The rows come from 5 hidden closed curves, with some noise, and rows from the same curve form a group. Each curve winds through 6 dimensions. The rows are also pushed far along 4 directions, which tell nothing about the answers.
Known rows, each followed by its group:
 39 -35  12   5   6  -5  -6  -7 -15   7  -8   3  -9  -4 -43 -18  23 -13 -> muk
-27   4 -32 -31  -5   5 -18 -15   9  -7  -8  15 -25  28  23   8 -25  11 -> tilok
-32  47 -37 -41  11  14  31  -3  51 -40   2   3  12  26  18  35 -34  52 -> Tavun
 14  17  37  41 -16 -17 -11   0  27   5  16 -41  50  -5   7   2 -10  11 -> Buru
-18   8  24  12 -29  -8  22   2  19 -26  -4 -17  48  -6  32  -2 -21  14 -> muk
-15  -2  15  28  22  -8  25  15   6  10  16   8  25  -2   1  -1   3  11 -> tilok
-40  24  -3  52  25   5  24  22  44  11  13 -44  60  16 -28   4 -10  36 -> tilok
-52  15 -35 -31  14  23 -16  -3   2  41 -13  20 -46  26  36   5 -35   0 -> kene
  6 -30  -2 -17  26   5  -4  -7 -39  19 -13   7 -30 -12 -31  -3  32 -30 -> tilok
-11   0 -44 -38  33  12   8  42 -17   8  19  38 -33 -10 -47   1  42 -20 -> Buru
 46 -38  18  42  -3  10 -34 -11 -34  42 -23  -9 -22 -15 -22 -32  22 -47 -> Tavun
 58 -27  27  20 -20 -24 -24 -16 -12 -28  11   4  10 -11  -2  -4  21  -8 -> tilok
 22  10 -10 -26 -41  25 -12 -14  10 -21 -42  10 -33   1  63  -1 -42   5 -> tilok
-47 -15 -17  62 -18   8 -21 -12  23  26 -17 -37  14  34  -3 -10 -20  11 -> kene
  1 -24  14  31  -5 -21 -13 -14   1  25   0  -2  -7 -17  15  -9   7  -4 -> Tavun
-23  -5 -30 -33  21  27  13  16 -17  29 -22  25 -54  15 -19 -13  -7   0 -> muk
 34 -56  23  22  -9 -17 -28 -33 -11  14 -15  -5   8  -4 -22 -18  21 -29 -> muk
 23  -6  34   9 -31 -25  13  -5   7 -42   9  -2  46 -21  22   0   4  -2 -> muk
-56   7  10  39  13   0  -6  -8  36  54  -5 -29  31  32  16  -6 -43  23 -> Buru
-45  35 -25 -47  31   9  45  35  -4 -11  19  20  -5   3 -15  14   1  15 -> Buru
 16  -3 -21 -36  35   6  11   1 -19  10  -2  21 -57 -21 -28  16  32  -3 -> kene
 21 -17  -8 -35 -15   6   9   7 -27 -27 -13  30 -36 -22   4   1  23 -19 -> Tavun
 30  34  19 -57 -24  13 -10  -8 -10 -29 -16  10  -5  -9  72   7 -42  -8 -> kene
 46  -4  -1 -17  -7  -6  21  27 -33 -39  18  39 -24 -34 -13  -4  40 -13 -> tilok
  0 -35  14  36 -37  -2 -66 -27 -27  40 -25 -22 -30   8  32 -18 -12 -37 -> kene
-23  43 -12 -48  22  18   5  15  31   1   0  13   5  19  43  17 -47  28 -> Buru
 24 -25  31  18 -36 -28 -43 -23   0 -10   1 -15  20   7  19  -9 -10  -3 -> tilok
-43  -1 -16  20   5   1   7 -18  49   1 -10 -26  32  32  -7  11 -23  36 -> Tavun
 36 -29   3  13 -25   8 -12   3 -18   2 -26   5 -27 -15  -7 -25  12 -21 -> tilok
-10  47 -25  -9  12  18  42  13  22 -38   7  -6  17   5 -13  15  -8  31 -> Tavun
 -9 -25 -21 -37 -21   6 -31 -19 -38   2 -28  12 -56  -1  17  -6  -1 -28 -> tilok
-56  34  -6  39 -10  -8  23  22  47   2  25 -36  57  14  -7  10 -13  31 -> Buru
  8  35   9   4  25 -10  42  56  13 -14  52  18  34 -15 -23   4  21  20 -> Tavun
 30 -14  16 -10  22  -3 -20  15  -8  13   6  -3  10  -7 -25  -8  17 -17 -> Buru
-33 -19  14  47   3  -5  17   4  -8  30  -7 -16  13   2 -11 -22  -1   1 -> Buru
 -5  15 -17 -27  15   8  10  14  20  -8   7   7   4  20 -23   6  -8  22 -> tilok
  4   0 -27 -21  48  16  17   2  10  27  -5  24 -37  -4 -26   9  12   8 -> kene
-17  27 -48 -27  47  38   4  20   8  41  -8  10 -44   7 -24   9   0  -1 -> muk
 34  12  20 -36  -3 -24  13  -9  -4 -42  19  19 -12 -25  28  27   9  20 -> kene
 36 -43  16  30  -2   5 -20  -5 -39  36 -25 -12 -30 -30 -30 -26  35 -44 -> kene
 -1   8  31  32 -39 -16 -34  -3  -2  -2   8 -31  25   5  38  -2 -20  -2 -> kene
-10  52  -6 -26  34   1  70  53  -6 -31  40  20  12 -19 -28  12  18  28 -> Buru
-43  24 -33 -25  35  16  34  35  23  22   8  28 -20   0  -1  11  -5  21 -> Tavun
 17  40  18  -4 -31  -2  27  16   6 -48   9  -5  18 -22  38   9 -13  17 -> Buru
 12 -29   7  -9 -31  15 -28 -38  -2  20 -57   7 -38  17  50 -19 -47  -6 -> muk
 -1   9  -1 -15 -38  10 -15 -26   7 -31 -30 -19  -8  16  44  11 -37  14 -> muk
  5  10 -25 -17  38  29  10  26 -11  38 -10   7 -38 -11 -38  -5  18 -13 -> muk
-14  12 -23 -29  11   3  38  30  -7 -36  21  30   0   1 -27   9  21   9 -> Tavun
 10  40   6  11 -13  -2  19  20  23 -23  19 -23  31 -14  -1  13   1  17 -> Buru
 48  38  21   5   6 -12   9  37  -5 -30  37  -8  21 -38  -5   7  22   6 -> tilok
 20  24 -30 -24  39  30  10  14 -31  18   0  21 -45 -10 -35  -5  20 -22 -> Tavun
 -7  19 -20 -35 -34   9 -11  -4 -20 -33 -10  22 -46   5  58  12 -25   7 -> muk
-36  20 -40 -42  34  33 -10  13 -13  45 -12  11 -47  16  -6   3 -12 -15 -> kene
-12  18 -11  12  -9  -9  16  10  29 -35  24  -2  35  12  -4  12  -1  28 -> Buru
 20  14  22 -24  12 -17  30  39 -25 -22  36  20  14 -34 -19   0  33  -8 -> muk
 36  40   2 -21 -26  -2  11   4  21 -60  14  21   9 -15  54  20 -17  21 -> muk
 13 -39  13  23  36  -1 -10   6 -23  47   1  -7  17  -3 -69 -29  34 -38 -> kene
 -8 -12 -23  19 -19  24 -19 -28  14  17 -43  -6 -33  12  32  -4 -28   2 -> kene
 47  -8  43  46 -33 -23   5  14 -20 -21  16 -23  26 -42 -12 -14  34 -17 -> Buru
-49   6 -23 -48   2  20  14   6   7  -3 -16  20 -10  29  22  10 -27   8 -> Tavun
-52  26   7  21   5 -21   6  15  27  -3  38 -21  54  18   9  16 -12  25 -> muk
 19  31  21 -25 -26   7   1   0   1 -26 -13 -10   4 -15  53   8 -29   4 -> kene
 -7  31 -28  -5  18  25  14  21  17   2  -3  -1 -11   0  -3   7  -8  16 -> tilok
  4  11  -5 -33  -8  -3  31  24 -10 -50  17  28   7  -6  -4   9  14   6 -> Tavun
-13 -12  10  38 -11  14  -8  -7  35  20 -28 -33  32  20   7  -7 -27  11 -> Tavun

New rows, each followed by its group:
-56   4 -14  48  12  13  -3  11  30  47 -13 -30  18  20   2 -12 -26  16 -> tilok
-39 -14 -33 -51  21  33  12  22  12  31 -31  26 -38  13  -3   6  -6  -3 -> Tavun
 -3 -67  11  64 -32   0 -45 -31  -3  36 -45  -9  -8  14  29 -36 -18 -22 -> Buru
 55  18  44  22 -16 -25 -14   2   3  -8  29 -22  29 -27   5   4  12  -4 -> Buru
-32  17  17 -13   8  -9  46  34  16 -24  18 -14  55  10 -29   2  -4  29 -> tilok
-34 -45  -2  52 -37   2 -15 -31   8  16 -40 -23  10  12  17 -20 -14 -13 -> muk
-22  10  17   7 -12 -12  19 -14  53 -25   1 -17  66  26  21   7 -40  39 -> muk
-27  26 -16 -42  21  13  20  11  44  -9  -1  -3  18  22  -2  27 -21  36 -> Tavun
 58 -16  50  58 -27 -41 -40   2 -21 -13  38 -22  31 -32   3  -6  37 -23 -> muk
-13  -5 -26 -27   9  23   9  -2 -34  20 -25  28 -65  -9   9  -7   1 -17 -> Buru
-32  16  -7  35  14 -16  15  38   0  -5  47  -8  26   3 -36   5  26  14 -> muk
 24 -23   0  23   4   5 -40 -11 -27  34 -18 -15 -35 -18  -8 -14  19 -32 -> tilok
 31 -30   6  32  -7 -20   4  -4 -16 -25  14   1  10 -15 -44  -9  45 -10 -> Tavun
 15  21  24 -34  42 -10  44  30 -12 -19  35  20  23 -16 -23  15  23   9 -> tilok
-21 -10  -4  42  52  -4   5  41  -8  58  28 -11   7  -9 -71 -17  39 -11 -> tilok
-22  26   8  10 -12  -1 -14 -21  30  21  -3 -19  10  16  45  10 -42  18 -> Buru
-30 -10  -9  35   0   9 -42 -23  18  48 -18 -30  -3  21  18  -2 -22  -6 -> muk
 30   0   4 -18 -14 -10  23  33 -28 -43  19  23  -6 -26 -24  -7  34  -7 -> tilok
-55  -4 -12  59  16  10 -12   6  25  54 -12 -43  22  18 -15 -13 -16  10 -> tilok
-42 -25  20   8   3  -1  -2  -8  11  35 -21 -19  26  29  -2 -13 -26   5 -> tilok
  6  13  18 -36  -9  -4   0  -1  -3 -22   4   5  14   5  27  10 -17   1 -> Tavun
-34 -28   0   3  18  12  -9 -25  -5  49 -31  13 -23  17  32  -4 -23 -12 -> tilok
  5   6 -11 -41 -25 -10 -20  -6 -17 -35   5  16 -24  -1  32   7  -8  -2 -> tilok
 36 -36  58  41 -16 -46 -20 -14 -13   7  19  -2  22 -25  16 -12  16 -11 -> kene
  1  20  29  22  -9 -10  36  30  13 -28  17 -28  57 -17 -12   0   6  16 -> muk
-11 -25 -14   2   5   2 -22 -33  19  20 -23 -12 -11  16  -4   6  -8   4 -> Tavun
 43  23  12 -32  -8  -7 -15 -19 -19  -7   9  19 -37 -20  37  14  -4  -8 -> Buru
 42 -10 -12 -42  16   1 -31 -37 -41  14 -12  24 -72 -24   6   5  17 -31 -> Tavun
-15 -20   2  13   9   7  -4 -12  -6  31 -17  17 -20   3  31  -7 -12  -9 -> tilok
-50  38   7  24  14 -26  30   2  51  -9  33 -24  59  11  13  18 -27  55 -> Tavun
-39  18  -1 -29  19  -5  25  29   8 -16  20   0  36  11 -13   8  -4  17 -> Buru
-13 -12  -7  -1   0   7   3  -4   1   2 -15  -9  -4  23 -21  -7  -8  12 -> muk
-34   7  13   9   5  -8 -19   2  15  31   4 -17  19  15  25  -4 -30   9 -> tilok
 -5 -17  10  63 -23  -8 -21 -13  24  14  -6 -22  27   9  18 -11 -12   3 -> muk
 28  -4  18 -20 -22  -8  -5  10 -40 -18   3  21 -31 -17  19  -8   7 -12 -> muk
-14 -21  -9  58   2  10  -1  -2  17  29 -18 -24   6   6 -25 -15   4   3 -> kene
 -4  17 -27 -49  13   4 -11 -33   7   0 -10  17 -43   2  33  23 -20  11 -> Tavun
 -9 -20 -35 -36  -4   4 -32 -11 -32   5 -13  23 -60   4  -1  -3   9 -23 -> tilok
 35  -8 -21 -32  25  24 -20  -4 -57  31 -15  35 -72 -14 -19 -14  25 -50 -> Tavun
 22 -43 -10  13 -20  -3 -12 -20 -27 -14 -17  12 -28  -8 -17 -12  29 -24 -> Tavun
 29  -9  49  19 -10 -34 -14 -18  10 -14  18 -30  49 -10   3   5   3   8 -> Tavun
 27   9   7 -27 -10  -3 -21 -31 -21   6  -5  18 -45  -9  43   9 -13 -11 -> Buru
  8  13  21  27  -1 -22  49  37   9 -45  39 -13  67 -24 -42   0  36  14 -> muk
-13 -45  -1  20  49  -3 -13  34 -12  51  10  -3  15   4 -77 -24  40 -26 -> Buru
 38 -36   1 -36  -8  10 -22  -8 -33  14 -29  21 -50  -6 -15 -18  12 -33 -> tilok
 35  31   1 -48   6   2  33  32 -26 -47  22  33  -6 -31   0   6  20  -7 -> kene
  7  11  26  17   6 -32  19   4   3 -25  40 -16  45  -2 -31   8  19  19 -> Buru
 18   0  -9 -18   1 -13 -12 -23  -3  -6   3  22 -35 -16  28  11   1   2 -> Tavun
-10  -6   4   0  23 -10   9 -10  17  20   3  10  -4   0  10   7  -7  19 -> kene
 43  -5  14 -36   4   8 -21 -15 -19   2 -14  18 -13  -9  20  -7  -8 -28 -> kene
-26  28   8  14   3  -9 -10  15  16   7  17 -30  30   3  14   5 -17  16 -> tilok
-18  -9   4  33  10 -12  24  36 -12  -1  24 -16  22   8 -66 -14  28  13 -> muk
-37  12 -19   8  12   7  28  22  11 -13   8 -20  20  22 -46   4   3  30 -> muk
-49  20 -41 -39  25  35  -5 -17  -4  35 -28  13 -42  31  20   3 -39  -4 -> Tavun
-22  21  11   1 -38  -6 -20 -21  20 -22  -7 -34  19  20  53  20 -42  26 -> kene
 -8 -19  -3  53  -9   9  -4  -7  15  22 -22 -22   4   3  -4 -14  -4   4 -> kene
 16 -15  14  35  20 -17 -27  20 -25  33  23 -24   5 -24 -48 -17  41 -25 -> tilok
 24 -11  12 -19 -17  18 -16 -10 -16  24 -41  12 -45  -9  42 -18 -26 -17 -> muk
 -4  25 -22 -59   6  15  10 -14  20 -28 -11  17 -12  22  20  20 -30  25 -> muk
 28  -5  19 -18 -29  -2  -3  -3 -17 -17 -16  10 -19  -1  28 -11 -19   4 -> muk
 24  20  10  -5  29  -7  27  47  -1 -16  36  23  21 -16 -18  -3  17  11 -> Buru
 28 -36 -17 -35   2  11 -38 -41 -24  16 -31  16 -55   3  -5  -1   9 -32 -> muk
-76 -26 -27  47 -10   8  -8  -3   3  31 -20 -23  -7  39 -14 -15 -14  10 -> muk
-11   8   1 -19  14   0   1 -18  25  15  -9  14  -8   8  41  11 -33  21 -> kene
-36 -45  -3   5   3   3 -10 -10 -24  32 -28 -13 -12  11 -28 -18   9 -23 -> tilok
 14  29  41  -5 -25 -16  -2 -17   8 -16   4  -1  14  -2  77   8 -45  20 -> Buru
 -6 -22  10  40   5 -19  -3  -8  -4  28   2 -12   1 -20 -11 -12  17  -6 -> Tavun
-11  19 -20   3  14  16  36  41  19  -7   6   0  12   3 -39  -6   6  21 -> tilok
 -4  58  -9 -29  27   1  22  18  18  -2  35   7   0  -2  -2  24  -5  24 -> Buru
 49  -7  55  20 -11 -42  27  25 -13 -45  42  -2  64 -44 -29  -6  48 -11 -> muk
-16 -27   5   4  30  -5  28  34 -19  19  10  -7  17  -2 -86 -18  42 -10 -> tilok
 11   9  30  17 -25 -33 -12 -31  20 -20  10 -14  23 -12  57  10 -25  21 -> Tavun
-56  -2 -39 -20   5  17  24  10   6  -7  -8  20 -10  26  -7   4  -8  10 -> Tavun
  6  -6  26   3 -18 -20 -22  -6  15  -4   8 -16  30  15  10  -4 -19  11 -> tilok
 29 -23  20   2 -19 -12 -12  -2 -12   6  -9  14 -23 -33  31  -7  10 -16 -> Tavun
 16  -3 -13  11   6   7   7  -8 -24  -2  -8  -2 -25 -20 -23  -8  22 -15 -> Tavun
 21 -31   5  36  30   4   6  18  -4  46  -2   0  -1  -6 -67 -29  31 -12 -> muk
-12  34  10 -13   7 -26   4  29  16 -25  46 -12  44   6 -13  12  -2  27 -> tilok
-15   3  12  15 -39  -4  -2 -12  11 -33 -14 -28  23  22  24   2 -30  26 -> muk
 -4 -33 -20   5 -38  13 -42 -35   4   3 -43  13 -36  18  57 -10 -31 -11 -> Buru
 30 -12  27  -5  12 -35  10   6 -16 -11  34  24  -2 -28  -6   6  32   2 -> kene
